The groups are shells around one centre, one inside the other: the same stretched ball of 4 dimensions in 9 sizes.
Known rows, each followed by its group:
[ 58 -11  -9 -54   2 -19 -32   1 -33  30 -14  42  57  19 -24 -35  46 -30
 -10 -47 -21]
rasuf
[  0  18  -5 -51 -13  -6 -27 -58 -56  20 -12   4 -22 -67   1   2 -17 -45
  36  15  18]
rete
[ -1  -6  18 -47 -17  -5  -7 -33 -30   1  20  34   5  -6 -15 -13  27 -36
  14 -24  23]
Nipup
[-14 -17  15 -61 -23 -24  -2 -60 -32   7  16  25 -30 -42  17  -5 -13 -57
  34  -2  31]
rasuf
[ 34 -10   8 -52   1 -10 -20 -10 -28  16  -3  32  30   6 -25 -27  35 -32
  -3 -38 -10]
tik
[ 14  11  14 -43   2  11 -19 -22 -36   7  -3  14   7 -17 -35 -13  24 -27
   7 -20   0]
Geb
[ 34 -23  10 -59   0 -19 -14 -12 -22  16   0  36  24   7 -15 -29  28 -38
  -1 -40 -10]
vip
[ 63  14 -26 -56  15 -12 -51 -16 -55  46 -50   5  27 -41 -20 -23   4 -34
   6 -12 -36]
mip
[ 64  16 -22 -51  15  -6 -50  -8 -53  42 -44  11  38 -26 -29 -25  19 -28
  -1 -20 -35]
mip
[ 56 -15 -10 -66  11 -26 -32 -15 -35  37 -31  19  21 -22  -8 -29   5 -43
   3 -26 -32]
Geb
[ 28 -24  -1 -68  -7 -34 -18 -36 -32  27 -10  27   0 -28  11 -21  -5 -54
  17 -18  -4]
Nipup
[-12  11  -5 -61 -17 -17 -22 -79 -58  23 -15  -6 -53 -97  24   9 -49 -60
  51  33  24]
rasuf
[-20  -9  16 -58 -23 -17  -3 -63 -36   5  15  19 -35 -49  13   0 -16 -55
  37   4  34]
rete
[ -9  -3   6 -66 -10 -19 -13 -70 -45  18 -12  -5 -55 -86  21   3 -48 -61
  44  22  15]
vip
[-18  -5   8 -60 -25 -20  -8 -70 -43  11   9  15 -39 -62  21   2 -25 -58
  43  12  35]
Geb
[ 25  19  -3 -42  -2   5 -32 -23 -48  19 -12  17  21 -22 -30 -14  26 -27
   9 -16  -1]
rete
[ 12  19  -8 -56   0  -5 -32 -54 -57  27 -29 -10 -29 -81  -1   0 -30 -46
  34  19   0]
mip
[ 10  -1  23 -46   1   7 -10 -19 -27   1   6  20   6  -7 -33 -16  28 -29
   4 -28   2]
rasuf
[ 34  -3 -12 -55 -11 -22 -30 -26 -43  28  -8  35  29 -12  -6 -21  22 -39
  11 -23   1]
mip
[  4  13   6 -50  -3   2 -21 -44 -46  13 -11   2 -19 -53 -14  -4  -7 -39
  25   3   7]
tik
[ 10 -17   3 -67 -10 -29 -14 -51 -36  22  -8  16 -22 -50  16 -11 -22 -57
  29  -2   7]
gez
[ 29   6  -7 -60   7 -12 -32 -39 -48  31 -33  -3 -14 -62  -5 -11 -20 -46
  21   3 -16]
kagut
[-17  -1  20 -45 -23  -2  -4 -45 -34  -4  25  30  -9 -18 -10  -5  19 -39
  23 -13  36]
vip
[  4 -13   5 -59 -19 -24 -12 -47 -36  15   6  29  -8 -31   9 -11  -1 -51
  25 -10  20]
kagut
[  4  26  -4 -48  -5   4 -30 -52 -57  20 -19  -5 -22 -69 -11   1 -15 -39
  31  15   9]
vip
[ 32   7   6 -43   4   5 -25  -9 -36  14  -8  23  30   0 -38 -22  39 -24
  -3 -32 -10]
tik
[  9  -1  11 -56   0  -5 -16 -39 -37  13 -10   6 -18 -45 -10  -9  -8 -43
  20  -5   1]
kagut
[ 35 -17   9 -58   3 -16 -17 -13 -25  18  -6  29  21  -1 -18 -27  24 -37
   0 -36 -13]
rete
[ 58 -16 -12 -65   9 -29 -33 -13 -35  38 -30  23  28 -17  -7 -31  10 -43
   2 -29 -31]
gez
[  2   4  17 -44  -9   4 -12 -31 -34   3  10  22   2 -16 -24 -11  23 -32
  13 -19  16]
kagut
[ 41 -17  -7 -70   6 -30 -27 -32 -36  35 -29  12  -2 -42   6 -21 -15 -52
  15 -12 -22]
Nipup
[ 26  -3  16 -44   2   4 -16  -6 -26   6   4  31  31  14 -39 -24  46 -24
  -6 -41  -5]
Nipup
[ 49  -1 -11 -53   1 -15 -35 -11 -41  31 -18  31  41  -3 -21 -27  31 -32
   0 -32 -16]
tik
[ 25   0   2 -47  -9  -8 -23 -20 -37  16   2  35  29  -1 -21 -20  35 -32
   5 -29   5]
gez
[ 31  17  -4 -49   9   4 -34 -26 -48  24 -27   1   5 -42 -26 -13   5 -31
  12  -7 -15]
gez
[ 42 -20  -8 -69   1 -33 -26 -29 -35  34 -22  22   8 -30   6 -24  -6 -51
  13 -19 -17]
Geb

New rows. What belongs after each?
[ 46 -25  -6 -67  -1 -35 -24 -19 -30  32 -15  34  24  -9   1 -30  12 -47
   5 -32 -17]
rasuf
[ -9   6  11 -45 -21  -3 -12 -45 -41   4  16  27  -4 -25 -10  -5  16 -38
  24  -9  31]
mip
[  6   5  14 -48  -2   3 -15 -33 -36   8  -2  11  -8 -31 -21 -10   8 -36
  16 -11   6]
tik
[ 23 -25   1 -67 -11 -35 -15 -37 -30  24  -3  32   2 -23  12 -20  -1 -54
  18 -20   3]
rasuf
[ 28  -1   5 -58  11  -6 -24 -28 -37  22 -24   1  -9 -43 -16 -15  -7 -41
  12 -10 -19]
rasuf
[-16  21   8 -47 -13   6 -18 -62 -53   8  -3  -2 -37 -71  -5   7 -19 -43
  38  19  26]
vip
[ 38  -5  12 -49  11   0 -21  -2 -27  14  -9  24  30   6 -38 -28  37 -26
  -8 -40 -19]
Nipup
[-20  12   8 -50 -20  -4 -13 -66 -49   8   5   7 -38 -66   5   6 -19 -48
  41  16  34]
rete
[-33  -5  19 -57 -28 -14   0 -74 -39   0  20  15 -49 -61  18   6 -25 -57
  45  13  45]
vip
[ 78   9 -20 -50  19  -6 -50  11 -44  41 -41  23  64   4 -41 -36  43 -20
 -16 -41 -45]
vip
[-27  -3  15 -58 -24 -15  -4 -73 -41   5  12  10 -49 -66  18   6 -29 -57
  44  16  38]
Nipup
[-18  11  15 -47 -16   3 -11 -56 -44   3   8   9 -30 -52  -6   2  -7 -42
  33   7  29]
Geb
[ 19   3 -14 -68  -3 -25 -31 -61 -54  36 -33  -5 -34 -86  20  -4 -45 -59
  38  20  -4]
rete
[ 58 -22 -12 -65   2 -33 -31 -10 -32  36 -21  36  39  -1  -5 -34  21 -42
  -1 -38 -24]
rasuf
[-15   8  16 -49 -13   1 -10 -54 -42   4   5   7 -31 -53  -6   1  -9 -44
  31   6  25]
gez
[ 58  -7  -8 -62  18 -17 -35 -11 -37  36 -38  10  20 -27 -18 -28   5 -38
   0 -24 -38]
Nipup
[-13  13   7 -49 -17  -2 -16 -58 -48   9   3   9 -26 -56  -2   2 -10 -44
  35   9  28]
gez
[ -9  -2   0 -60 -23 -23 -15 -67 -47  18   1  16 -31 -63  21   0 -25 -57
  41  12  29]
gez
[ 44  -4   4 -49   7  -4 -26  -1 -30  19 -11  29  40  10 -35 -29  41 -26
  -8 -41 -19]
tik
[ 75   2 -32 -62  12 -27 -52 -12 -52  53 -49  18  42 -28 -10 -30   9 -38
   2 -22 -39]
vip
[ 16 -11  -8 -70  -9 -33 -22 -57 -44  31 -19  10 -26 -66  24  -9 -34 -61
  34   8   3]
kagut
[ 10 -13   6 -65  -6 -22 -14 -49 -36  20 -10  10 -25 -52  10 -10 -22 -54
  27  -1   3]
gez
[ 33  10 -10 -49  -5  -8 -34 -24 -47  26 -14  24  26 -19 -19 -18  22 -33
  10 -19  -3]
kagut
[ 65 -18 -19 -72  12 -36 -37 -18 -38  47 -41  18  22 -30   2 -31  -5 -49
   5 -23 -38]
vip
[ 31  14  -1 -43   1   4 -30 -16 -43  18 -11  21  28 -11 -34 -18  33 -25
   3 -24  -6]
kagut
[ 30  -8  10 -50   0  -7 -18 -12 -28  13  -1  32  27   6 -27 -25  36 -31
  -1 -37  -6]
tik
[ 43  16  -9 -48   8   1 -39 -15 -48  29 -28  12  26 -25 -30 -19  20 -28
   4 -18 -19]
tik
[ 68  -8 -13 -57  12 -19 -38   2 -36  37 -29  30  52   5 -25 -36  34 -31
 -10 -42 -35]
gez
[ -4 -17   9 -64 -19 -27  -8 -57 -35  14   6  22 -27 -47  19  -7 -18 -58
  33  -1  22]
rete
[ 24 -14  -4 -61 -14 -29 -21 -35 -37  24  -3  34  12 -19   6 -19   9 -48
  17 -19   6]
Geb
[ 13 -16  10 -53 -17 -19 -11 -28 -29  10  15  42  18   2  -7 -20  29 -40
  10 -31  16]
vip
[ -3 -11   5 -64 -18 -25 -12 -60 -40  17   1  17 -29 -54  19  -5 -23 -57
  35   4  21]
tik
[ 64  11 -20 -48   9  -8 -47  -1 -48  38 -32  26  55  -3 -33 -29  38 -24
  -6 -33 -28]
vip
[ 48 -21  -3 -60  -1 -27 -24  -9 -28  27  -9  41  40  10 -12 -33  32 -39
  -3 -43 -16]
rasuf
[  8  10  13 -46  -1   6 -18 -32 -39   8  -3  11  -4 -30 -25 -10  12 -33
  14 -12   5]
tik
[ 31  11 -18 -63   5 -18 -39 -49 -57  40 -42  -8 -19 -80   6  -7 -35 -51
  30  15 -15]
Nipup
[ 61 -13 -22 -73  12 -36 -40 -27 -44  49 -47   9   9 -48   7 -26 -19 -52
  13 -11 -36]
vip
[ 62 -11 -17 -59   2 -27 -37  -5 -38  38 -22  39  52   5 -15 -34  33 -35
  -4 -40 -24]
rasuf
[ 13 -15   8 -58 -13 -21 -13 -36 -32  14   5  31   3 -18   0 -16  10 -46
  17 -20  11]
tik
[ 39   5   6 -51  16   4 -28 -10 -35  20 -24   7  15 -20 -36 -22  18 -28
  -1 -24 -26]
rasuf
[ 19  -9  10 -51  -9 -11 -15 -22 -30  11   7  36  21   1 -17 -21  31 -35
   6 -32   7]
kagut
[ -8 -14  19 -57 -18 -15  -2 -47 -29   3  16  26 -18 -28   3  -8   1 -49
  25 -12  25]
Nipup
[ 62  15 -18 -54  22  -4 -48 -10 -51  41 -50   0  25 -38 -29 -24   7 -30
   1 -15 -42]
vip
[ 17  -3 -14 -68  -9 -31 -28 -61 -52  35 -25   4 -27 -76  24  -6 -38 -60
  38  15   3]
kagut
[-27   1  20 -51 -23  -6  -3 -63 -39  -1  18  14 -38 -51   5   4 -12 -49
  37   7  39]
Nipup
